There are 3 ways to turn a row about zero (a turn may also mirror it). The second row of each pair is the first, turned, with some noise. The first 27 pairs use one turn. New pairs use 2 turns, one after the other, and a turn may come again.
Some pairs, each with its turns in order after it:
[-3.98 -0.39  0.63 -1.50  0.16  0.96  0.20 -0.14]
[ 2.48 -0.19 -0.97  1.51 -1.71  1.85 -1.85 -0.89] -> z_336

[ 0.75 -1.42  0.04  2.07 -1.06  0.40  0.32  0.72]
[ 1.05  0.29 -0.40  1.11 -0.58  0.51  2.31 -0.02] -> z_686

[ 0.25  1.04 -0.28  1.43  0.63 -4.04 -0.97 -0.11]
[-1.15  1.21  1.32 -0.25 -0.28  1.86  2.22  2.98] -> z_336

[ 0.00 -0.13  0.95 -2.70 -0.41 -1.03  0.86 -1.76]
[-0.55 -0.79 -2.37 -1.06  0.35  2.05 -0.97 -0.13] -> z_336

[-0.91 -1.40 -2.67  0.39  3.79 -0.01 -0.22 -3.41]
[ 2.79 -1.00 -1.69  1.11  3.13  2.54 -1.97 -0.40] -> z_419

[ 0.42 -0.50 -0.26 -1.88  1.59 -4.04  2.48 -0.98]
[-0.18  3.39 -0.18  0.32  0.11  2.34 -3.20  1.71] -> z_419

[ 0.17 -0.70  0.11  0.02  0.27  0.14  1.04 -1.74]
[ 0.16 -1.09 -1.34 -0.40 -0.33 -0.43  0.37  0.50] -> z_336

[ 1.26 -2.11  1.10 -1.10 -0.98 -0.45  1.16  1.96]
[-2.09  1.50 -0.46  0.46 -2.46  0.76  0.14 -0.84] -> z_419

[-3.68 -0.13 -1.49  3.66 -0.72 -1.09 -0.59  1.48]
[ 1.97  1.37  0.71  0.65  1.99 -2.46  2.30  3.23] -> z_686

[-0.40  0.89 -0.98 -1.41 -0.11 -1.26  4.04  0.09]
[-2.18  0.84 -2.38  1.25  1.79  1.10 -1.35  1.38] -> z_686

[ 0.06  0.08 -1.98 -1.26  0.90 -3.80 -2.62 -1.52]
[-3.47 -0.09  0.06  1.30 -0.68  3.31  0.60  2.36] -> z_336

[ 0.04  0.29 -0.45  1.89 -4.04  0.36  0.20  0.89]
[-2.42 -2.28  0.05 -1.97 -1.21 -0.69  1.22  1.80] -> z_419

[-1.57 -1.27 -2.13  1.29 -0.31 -0.35 -0.24  2.69]
[-0.23  0.17 -3.55 -1.33 -0.26  0.05  1.81  0.46] -> z_419

[-0.52  0.17 -0.48  0.35  0.64 -4.04  0.74 -0.17]
[-2.17  3.00  0.52  1.11  0.72 -0.98 -0.70  0.80] -> z_686

[ 1.20  0.07  0.97  0.20 -0.59 -1.92 -1.09  0.10]
[-1.41  1.68 -0.07 -0.92  0.79  0.54  0.24  0.99] -> z_336

[-4.04 -0.64 -0.90 -0.26  2.39  0.14 -0.64  0.94]
[ 1.33 -0.02  0.65  2.56 -3.16  1.84  0.20 -1.19] -> z_336

[-0.04  0.35 -0.20 -0.33  0.15  0.38  0.08 -0.78]
[ 0.42 -0.15  0.34 -0.23  0.55  0.28 -0.34 -0.34] -> z_419

[ 1.15  0.80  0.25  0.05  0.84  0.20  0.37 -0.91]
[ 0.77  0.14  1.34  0.47 -0.02  0.65 -0.04 -0.07] -> z_419

[-0.18 -0.92  0.81  0.41 -1.05  0.22  1.15 -0.16]
[-0.39 -0.39 -0.28  1.36  0.78  0.58  1.28 -0.01] -> z_686

[ 0.59 -0.50  0.62 -3.20 -0.61  0.72  0.06 -0.13]
[-1.05 -0.34 -1.65 -0.43  0.85  0.92 -1.60 -2.03] -> z_336

[-0.27 -1.32  1.27  1.54  2.17  0.12 -0.01  1.27]
[ 1.54  0.39  1.10  2.50 -1.47 -0.36 -0.39  0.54] -> z_686

[-0.97  0.25  0.48 -0.04 -0.04 -1.73 -0.51  0.72]
[ 0.09  1.44  0.13  0.22 -0.12  1.69  0.57  0.52] -> z_336

[ 1.30  0.08 -0.27 -0.80  0.20 -0.81  1.62  0.47]
[-1.07  0.65 -1.55  0.61 -0.63  0.77 -0.36  0.15] -> z_686

[-0.15 -0.02 -0.44 -0.42 -0.09  3.45 -0.79 -1.86]
[ 1.74 -2.42  0.44 -1.67  0.99  1.62 -0.15 -1.09] -> z_686

[ 0.72  0.56  0.74  4.04  1.88  1.16 -1.00 -3.94]
[ 3.55 -3.96  1.17  2.78  0.61  0.32 -0.47  1.17] -> z_419

[-0.89 -0.89  1.78  0.00  4.04  0.24 -1.33 -2.06]
[ 1.51  0.04  3.51  1.44 -0.40  0.08 -3.16 -1.13] -> z_686

[-0.10  0.21  0.19  0.70  2.98 -0.90  0.96  1.36]
[ 2.74  1.67 -0.78  0.12 -0.98  0.96  0.53  0.41] -> z_419

New pairs. What belongs after each?
[ 1.52  0.10 -0.94 -0.10 -0.62 -0.50  0.88 -1.61]
[ 0.49  1.07 -2.22 -0.24 -0.05  0.94 -0.40 -0.63] -> z_336 z_419

[-2.13  0.11  1.82 -3.91  0.62  0.35 -1.17 -1.07]
[-0.44  0.35 -2.82  2.82 -0.07 -2.33 -1.72 -0.53] -> z_686 z_419

[-0.17 -0.85  0.05  1.07  0.16 -0.76  0.58 -2.31]
[ 0.56 -0.99  1.22 -1.92 -1.60 -0.74 -0.36 -0.13] -> z_686 z_336

[-0.32 -0.49 -1.06  0.78 -0.38 -0.01 -1.21 -0.37]
[ 0.17  0.31  0.46  0.48 -0.59  1.07 -0.51  1.36] -> z_419 z_686

[ 1.19 -0.26  1.76 -1.33  0.40 -0.55 -4.04  0.15]
[ 1.45  3.49  0.14  2.14  1.76 -1.14 -0.60 -0.16] -> z_419 z_686

[ 2.72 -1.67 -0.55  1.93  3.63  1.86 -2.92 -0.53]
[-0.71 -1.69 -1.59 -2.00 -0.79  0.43  2.44 -4.99] -> z_686 z_686

[-3.79  2.01 -0.01 -0.92 -0.57  1.42 -0.24 -2.32]
[-4.03  1.10 -0.99 -0.56 -1.32  2.10  0.56 -0.38] -> z_419 z_336

[-0.60  0.88 -0.76 -0.95 -0.36  0.01  0.03 -1.27]
[-0.09 -0.97 -1.17  0.66  0.04  0.12  0.61 -1.06] -> z_336 z_419

[-1.12  1.70  0.38 -0.52  2.19 -0.15 -0.27  0.92]
[-0.38  1.04  1.40 -1.39 -1.37 -1.61  0.92 -0.12] -> z_686 z_686

[-0.24  0.41 -0.23  0.34 -1.33 -0.27  0.64  1.71]
[-0.24  0.64 -0.89 -1.33 -0.33  1.09 -0.07  1.21] -> z_686 z_419

[ 0.75  2.46  1.26  1.29  0.10 -0.83  0.35  0.60]
[-0.59  2.76  0.24 -1.55  0.88  0.21 -0.74 -0.21] -> z_686 z_686

[ 0.51  0.00 -3.67  0.48 -0.27 -0.77  0.20  1.37]
[-0.71 -1.00 -3.16 -1.24 -0.86 -0.97 -0.64  1.29] -> z_686 z_686

[-1.64  0.71  0.05  0.27  0.62  0.44  0.77 -0.28]
[ 0.01 -0.13 -0.57 -0.27 -0.90  1.50  0.97 -0.86] -> z_336 z_686

[ 0.36  3.27  3.60  0.30 -0.91  0.20 -1.03  0.43]
[-0.85  2.21  1.41  1.23 -2.52 -1.18 -1.05  2.99] -> z_419 z_419

[-1.89 -3.19 -0.25 -0.03 -1.34  2.12  1.92 -4.04]
[-2.79  0.36  0.75  4.13  1.58 -1.41  2.44  1.42] -> z_336 z_336

[-1.28 -1.78  0.91 -2.06  2.28 -4.04  0.57 -0.05]
[ 2.85  1.50 -1.02 -3.60 -0.29 -2.82 -0.84  0.11] -> z_419 z_686

[ 0.35  1.01 -1.20 -0.32  4.04 -0.09  2.64  0.06]
[-1.32  0.87  3.93  1.22 -0.58 -1.39 -1.88  0.97] -> z_686 z_336

[ 0.67  0.83  0.57 -0.02 -1.85  0.15  2.13 -2.11]
[ 0.46 -3.02  0.47  0.61 -2.22 -0.01  0.42  0.11] -> z_686 z_336

[ 0.38 -0.38  3.84 -0.48  2.31  2.54 -0.49 -0.78]
[-2.01 -0.12 -1.87  0.78  2.25  2.16 -3.18  1.06] -> z_336 z_336

[ 0.42  0.30  0.33  0.63  0.25  1.59 -2.04 -1.82]
[-1.71 -0.58 -1.55 -2.09 -0.22 -0.31 -0.77 -0.19] -> z_686 z_336

[ 0.44 -1.00  0.33 -0.18  0.11  0.68  1.05  0.40]
[-0.01 -1.46 -0.42 -0.17 -0.52  0.26  0.41 -0.42] -> z_686 z_419

[-0.05  1.04  2.40 -2.35 -1.30  0.53 -1.11  3.83]
[ 2.05 -0.95 -0.78 -1.20  1.87  3.83  0.20  2.32] -> z_419 z_336

[-3.02 -0.64 -4.04 -3.51 -0.46 -3.40  1.55 -0.12]
[ 2.99 -4.89 -1.40 -1.05 -1.76  2.26  1.36 -2.01] -> z_336 z_419

[ 1.86 -3.46  0.49  1.64  1.46  0.12 -0.09  1.06]
[ 2.16  0.46 -0.20 -1.29  2.47 -2.85 -0.86  0.71] -> z_686 z_336

[ 0.77  1.48  0.07  0.06 -0.30  1.72 -0.87 -4.04]
[-1.44 -0.86  2.28 -0.61 -2.72 -0.66  1.82  1.92] -> z_336 z_686

[-1.00 -0.95  0.11  0.34 -1.04 -0.06  0.16 -0.60]
[-0.38 -0.08 -0.08 -0.29  0.42  0.96  1.55  0.61] -> z_336 z_419

[ 2.15 -1.45  1.16  0.16 -0.97  1.26  0.75  0.39]
[-1.28 -1.18 -0.12  0.12 -0.36  2.51  1.08  1.18] -> z_336 z_336

[ 0.53 -0.02  0.14 -1.12 -0.43 -0.90  0.96  1.70]
[ 0.15 -0.08 -0.11 -0.04  1.09 -0.76  0.99  1.99] -> z_686 z_686

[-0.25  0.08 -0.54  1.45  0.88  0.53  0.33 -0.83]
[-0.89  0.03 -0.53 -0.02  0.14 -1.51  0.12 -0.67] -> z_419 z_336

[-0.33 -0.06  0.03  1.94  0.94  0.19 -4.04  1.23]
[-2.86  1.98  2.60  1.20 -1.53  0.08 -0.22  1.39] -> z_686 z_419

[ 1.66 -0.95  0.44 -2.96  1.23 -0.33  0.38  0.03]
[ 0.25 -1.02  1.29 -0.67  2.52  1.12 -0.92  1.54] -> z_336 z_686

[ 0.54  0.05 -0.03  0.40 -0.06  4.04  0.72  1.09]
[-0.23 -1.50 -3.83 -0.45  0.68 -0.66 -0.98  0.58] -> z_419 z_336

[-0.60 -2.70 -0.54  1.07 -3.86  0.41  1.47 -1.84]
[ 0.15  2.16 -1.34  4.12 -1.47 -0.03 -1.92 -0.61] -> z_419 z_336

[-0.69  2.08 -1.88  1.06 -2.33 -0.18 -0.59  0.99]
[ 2.19  0.61  0.30  2.06 -1.60 -0.46  1.69 -0.20] -> z_336 z_419

[-2.81  4.04  0.41 -0.52 -3.94 -0.99 -0.13  0.04]
[ 1.67  0.55  0.68  3.05 -0.37 -0.28  3.85 -3.17] -> z_336 z_419

[ 1.27  1.55  0.15 -4.04  4.04  0.76 -0.61  0.06]
[ 3.46 -0.73  4.65  1.73  0.54 -0.15 -0.35  0.34] -> z_419 z_419

[-0.26 -0.05  0.17 -0.97  0.84 -0.84  0.57  2.96]
[-0.69  0.04 -2.00 -1.53  1.81 -0.53 -0.59 -0.03] -> z_419 z_686

[ 1.04 -0.04  0.39  2.82  0.27  1.02  0.78 -2.56]
[-2.74  0.93 -0.03  0.57 -1.91 -0.05  1.35  1.60] -> z_336 z_686

[ 0.97 -0.39 -0.02  0.51 -0.58 -0.45 -2.50  0.95]
[-2.56 -0.08 -0.98  0.55  1.26  0.00  0.53 -1.04] -> z_686 z_686

[ 4.04  0.68 -0.92 -0.22 -1.57  0.74  0.07 -3.64]
[-1.11  1.85 -0.80  3.05 -1.96  3.00  1.73 -2.12] -> z_336 z_336

